The rows of a group lie close to one hidden flat surface of 13 dimensions, which passes through zero. Surfaces can cross.
In the rows, zero is written as 128.
Known rows, each followed by its group:
[109 122 131 151 125 109 147 128 102 145  96 101 122 139 120 111 111]	(3)
[105 103 107 101 116 131 120 124 121 137 162  99 123 163 129 130 159]	(1)
[118 131 158 135  93 129 166 167 101 139 124  93 116 158 148 108 111]	(1)
[162 122 107 161 113 141 125 111 113 101 144 109 140  81 196  92  85]	(0)
[106  94 141 179 124 133 105 155 102 156  55 156 215 137 174 142 163]	(3)
[ 92 126 142 108 136 159 108  86 122 110 147 131 148 165 159 113  91]	(4)
[118 100  90 150 135 123 105  91 142 149 110 126 138 129 110 121 154]	(1)
[103 111 142 131 133 129 136 174 140 172 118 147 145 145 126 191 133]	(3)
[113 112 160 106 144 114 127 122 104 152 155 112 112  91 117 128 164]	(4)
[139 125  97 123 104 154 133 118 131 138 164 114  75 120 143 140  97]	(1)
[ 81 153 161 123 157 123 127 123  96 153 119 144  93  96 126 124 161]	(0)
[110 112 118 133 138 105 137 140 114 168 115 129  90 146 137 125 145]	(2)
[194 114 175 161 125 159 176 100 202 120  63 161 154 156 114  58 155]	(2)
[ 96 101 121 140 130 138 110 152  91 179 136 143  93 134 217 133 108]	(3)
[122 107 118 113 149 170 158  84 126 102 124 134 144 165 181 119 131]	(3)
[172 111 147 118 131 104 149 167 143 139 142 135 108 125 119 147 110]	(3)
[118 112 150 134 141  97  99 146 123 156 158 156 161  75 142 174  79]	(1)
[124 102 119  63 106 167 108 116 126 130 184 125 130  91 152  84 163]	(2)
[111 100 108 122 146  21 123 153  99 152 119 157 129 131 129  85 126]	(1)
[ 80 142 154  76 115 144 152 106 127 119 150 107 113 219 115 107  99]	(3)
[196 116  82 185 142 116 154 119 126  86  54 116 156  95 152  77 198]	(2)
[148  97 151 140 116 182 127 131 110 144  99 132 167  78 153 138 161]	(0)
[130 123 133  99 129 158 135 149 128 159 104 175  98 107 147 131 105]	(0)
[ 95 115  71 141 128 143  78 136 119 148 179 103  98 176 173 199 142]	(4)
[148 119 180 121 109 106 126 168  67 112 120 133 162 123 130 143 130]	(4)
[120 168 119 153  70 148 148 137 114 142 144 110  61 100 140 124  59]	(2)
[142 109 130 150 136 140 127 106 124 130 125 160 167  90 151 160 130]	(4)
[137 160  77 154 128 159 114  93 177 107 129 155 121 117 108 162 176]	(4)
[130 109 232 123 139 190 136 147 123 164 108  99 134 112 114 141 159]	(1)
[106 140 104 134 101 114 127 126 119 130 154 124 115 130 112 146 153]	(3)
[111 140 167 136 138 108 143 165  84 134  88 118 137 155 116 160  85]	(4)
[132 109 156 119 132  91 135 127 122 158 123  98  77 149 104  59 122]	(3)
[ 96 142 122 102 110 145 204 123 158 123 152 125 136 139 123 157 119]	(1)
[101 134 148 102 119 152  91 128 163 162 145 167 122 117 137 100 106]	(3)
[137 108 179 148  89 141 148 149 124 155 133 143 144 152 158 137  99]	(1)
[154 106 109  77 125 103 136 153 134 137 163 152 104 106 126 114 169]	(0)
[113 135 117 147 140 141 138 106 124 118 114  95 114 145 126 120 156]	(4)
[115  88 132 158 104 154  59 163  96 183 147  97 116 137 154 185 105]	(0)
[117 123 162 124 146 152  89 124 154 142  99 113 183 104 107 100 116]	(2)
[108 130 129 116 129 143 133 122 146 146 144 149  97 156 140 130 110]	(1)
[127 124  82 147 112  87 149 130 126 133 170 118 112 113 153 142  76]	(0)
[105 125 108 121 112 147  98 106 125 124 110 117 155 142  98 127 148]	(2)
[158  89 143 139 145 136 122 125  98 143 138 109 125  94 186 127 100]	(4)
[146 142  99 149 166 126  84 129 153 128  95 149 134  84 120 135 117]	(4)
[119 116 150 157 160 101 117 125 122 144 115 122 160 105 114 161 135]	(0)
[199  92 108 120 126  87 146 114 179 114  81 160 174 138  79  92  85]	(0)
[159 131 139 109 146 107 123 137 151 123 158 150 119 105  91 158 174]	(0)
[101 155 102 131  86 125 155 116 124 136 126 130  76 150 116 103 147]	(0)
[146 109 148 113 123 114 172 150 133 111  90 125 201 151 104 106 180]	(4)
[ 97 124 157 118 119 111 148 101 109 137 160 126 132 121 114 112 122]	(0)
[128 140 118 126  95 108 181  98 178 160 172 155  71  84  77 134  83]	(3)
[ 87 145 124 110 101 123 148 124 106 142 172 140 110  94  77 184 159]	(0)
[140 159  98  93  84 111 157 176 133  93 147 125 127 139 129  98 120]	(4)
[ 59 138 141 118 159 121 121 124 136 163 116 142 114 175 134 110 128]	(1)
[148 155 138 135 149 139 132 153 146 122 109 125  94 147 131 120 136]	(2)
[120 139 145 158 156 155 152 135 129 124 120  96 149 110 172 142 132]	(0)
[185 161 169 125 159 171  91 146 111  65 116 122 136 134 140 176 111]	(4)
[117 110 102 157 136  85 128 107  83 122 134 134 141  91 171 117 142]	(2)
[127 123 136 114 118 130  85 148 151 138 117 119 164 136  91 120  87]	(3)
[127 124 156 121 111 130 116 121 105 129 142 104 109 146 111 124 159]	(4)
[119 151 136 141 142  81  74 100 102 110 111 112 127 102  70  94 105]	(1)
[145 108 144 119 109 104 160  85 109 117 169 125 128 107 122 112 101]	(3)
[133 134 188 109 144 123 157 129 143 121 151 129 153 104 107 118 203]	(2)
[120 195  75  97 157 132 187 175 103  67  93  72 113 123 140 148  93]	(2)
[184 113 159 139  61 182 146 111 124 130 161 125  97 108 127 156 101]	(1)
[129 149 107 134 137  77 101 167  93 113 114  77 151  65  87 115 146]	(3)
[133 135 127 116 148 130 125 113 142 128 117 145 127 104 111 121 138]	(2)
[172 119  94  73 127 154 180 117 171  91  92 136 133 183  92 126 129]	(2)
[120 139 148 176 152  96 168 130 132 157  93  92 105 106 106 118 112]	(0)
[120 135 130 116 140 134 110 140 151 105  68  96 217 128  90  69 114]	(3)
[110 128 161 126 126 126 126 107 130 135 124 139 133 139 108 118 128]	(1)
[ 92 129 155  93  87 144 128 149 114 133 184  95 146 141 136 126 108]	(2)
[122 154 176  97 129 124 153 152 101  81 145 119 179 121  91 163 205]	(1)
[ 99 167 171 166 129 145 112 132 136 136 121 123 154 101  89 164 175]	(2)
[151 141  85 114 136 137 127 164 124 122 148  86  62 121 179  98 109]	(4)

New rows, each followed by its group:
[158  94 119 126  75 162  83 122 100 149 111 155 138  76 110 147 132]	(0)
[117 115 139 113 126 133 119 130 140 174 121 113 114  78  98 104  80]	(2)
[136 109 131 100 135 118 118 133 127 128 150 125 126 159 123 133 121]	(2)
[101 121 119 101 126 110 163 124 130 151 165 143 104 118 124 153 140]	(1)
[127 164 125 106 133 131 148 122 114  86 146 103 108 151 104 155 132]	(3)
[121 126 169  77 154 118 115 179 144 139 132 132 140 181  88 172  99]	(4)
[133 105 143 131 113 154 136 113 151 133 115 136 172 127 129 102 175]	(2)
[127 106 126 107 159 110 109 117 122 116 143 133 183  86 131 139 109]	(2)
[149 135 114 122 159  94 118 169 141 136 116 192  98 141 168 120 112]	(1)
[121 128 133 192 107 163 118 101 129 169  86 124  78 133 118 131 142]	(1)
[144  94 109  98 143 100 165 148 130 120 115 138 128 220 135 154 126]	(2)
[109 158 123 111 101 156 142 144 119 117 169 130  80 139 147 153 121]	(2)
[115 140 138 139 120 156  90  97 112 118 141  96 143 119  94 158 155]	(1)
[138 113 130 105 116 147 115 185 120 167 125  96  83 137 114 134 166]	(0)
[143 117  86 157 177  82 111 131 105  77  70 124 187 215 122 178 168]	(2)
[133 126 118 140 171 131  83 160 148 155 109 159  80 197 144 173 143]	(2)
[111 185 156 153 141 171  70 100 149 139 128 157  87  60 115 126 101]	(2)
[125 113  72  73 127 153  85 112 122 139 148 136  69 119 142 108 128]	(2)
[145 115 138 120 150  93  90 105 117  99 207 139 150 111 169 109 142]	(0)
[124 135 135 192 128 147 154 116 129 154 148 150  96  86 188 153 207]	(0)
[132 126 116 124 119 151 117 110 141 114 130 107 126 160 100 136 151]	(1)
[132 139 182 108  88  89  75 152 124 140 187 155 121 108 114  61 150]	(3)
[160  96 117 146 102 137 169 126 123 130 120  89 155  91 124 138 140]	(1)
[151 117 112 144 101 142 115 125 141 136 112 120 133 121  87 130 176]	(2)
[158 120 112 158 112  87 144 166 140 139  67 126 140 123  99  92 135]	(4)
[205 101 211 138 115 111 124 127 104 120 151 169 117 132 142 137 115]	(3)
[131 126 165 171 125 141 111 103 132 121 173  93 123 148 179 114 101]	(0)
[162 130 133 163 119 162 132  82 109  95 135 141 148  88 154 163 130]	(4)
[147 151 103 136  97 146 134 114 132  90 168 119 114 121 146 126 157]	(0)
[112 131 122 159  93 156 135 107  98 119 102  98 173  84 108 157 117]	(0)
[135 113 140 185  81 103 157 173 129 167 125 149 135 149 145 172 101]	(1)
[117 142 139 128 152  86 100 104 100  93 150 139 141 162 131 146 105]	(2)
[112 123 123 120 168 127  98 102 127 130 142 127 136  92 127 158  84]	(4)
[102 102 113 153 140  53 141 149 117 160  91  67 131 165  90 100 149]	(0)
[108 154 140 103 162 168 111 120 169 126 118 188 110 149 143 115 134]	(4)
[171  88 134  94 136  80 176  99 126  99 154 141 145 158 124  95 138]	(2)
[123 134 190 127 187  77  88 161 146 164  97 221 124 154 115 134 137]	(1)
[139 125 168 143 132  90 153 110 118 121 154 139 117 135 154  96 102]	(2)
[ 77 123 180 172  96 133  95 100  73 162  98 167 164 105 130 134 108]	(3)
[ 66 110 105  99 176 113 169  81 119 138  91 178 152 154 139 134 142]	(2)
[160 121 104 123 146 103 128 129 141 110 129 148 157  84 134 144  88]	(0)
[124 140 139  81 129 147 129 122 144 103 156 102 137 154 105 127 119]	(1)
[138 142 159 125 124 151 138 126 108 110 117 112 107 147 130 103 155]	(4)
[139 148 117 137 110 148 112 118 126  98 135 122 161  91 113 150 158]	(2)
[104 158 127 110 158 173 168 141 165 168 119 139  42 136 143 148 115]	(1)
[159 108 124 134 119 137 114 112 146 109 142 141 155 145 122 159 166]	(3)
[169 135 153  74 114 160 153 151 139 115 135 105 105 101 113  95  86]	(0)
[169  95 136 131 151  86 141 105 172 141  92 143 153 125  34 148  69]	(2)
[136  87 153 111  85 129 130  71 134 132 160 145 155 137 114  63 156]	(2)
[119  97 140 157 102 143 126  74 108 146 162 121 114 145 142 148  67]	(4)
[111 132  81 135 164 133 100 108 162 129 106 120 129 139 113 132 132]	(1)
[143  75 105 132  92 121 181  68 140 128 100 162 165 156 127  89 123]	(2)
[ 94 140 182 130 110  85 116 167 107 139 175 171 168 138 143 168  89]	(1)
[181 135 110 142  97  81 172  83 102  49 151 127 131 139 142  97  86]	(2)
[111 114 162 170 146 142 150  70 128 142  75 144 159 120 112 115 167]	(4)
[150 133 146 137 172 138 127 125 133 134 105 118  99  98 126 140 114]	(4)
[120 119 129 101 147 119 145 159 134 141 131 134 122 150 130 121 222]	(0)
[180 146 115 153 135 120 112 117 179  89 140 144 124 152 108 149 121]	(0)
[123 126 119 144 121  70  74 128 100 132 139 117 131 116 102 121  92]	(1)
[128 111 124 127 104  57 178 174  93 143 122 140 118 132 158  90 113]	(1)
[ 86 136 117 127 157 141 126  76 127 144 152 156 115  69 153 138 121]	(4)
[110 138 135 139 165 147 124 149 163 159  95 119 116 143 113 157 133]	(1)
[110 120 117 115 105 105 125 121 112 120 149 143 137 163 136 121 143]	(1)
[131 132  84 121 122 158 143 164 125 114  96  94 161 109 141 142 102]	(2)
[159 126 144 192 100 104 144 159 125 149 130 114 117  99 126 148 114]	(2)
[134 136  89 101  72 185 119  92 138 108 132 114 146  59  90 112 115]	(2)
[159 128 109 145 151 144 106 157 111 101  95 149 156  96 182 139 157]	(4)
[145 113 164 136 113 128 157 136 143 144 155  99 110 133 140  96 173]	(0)
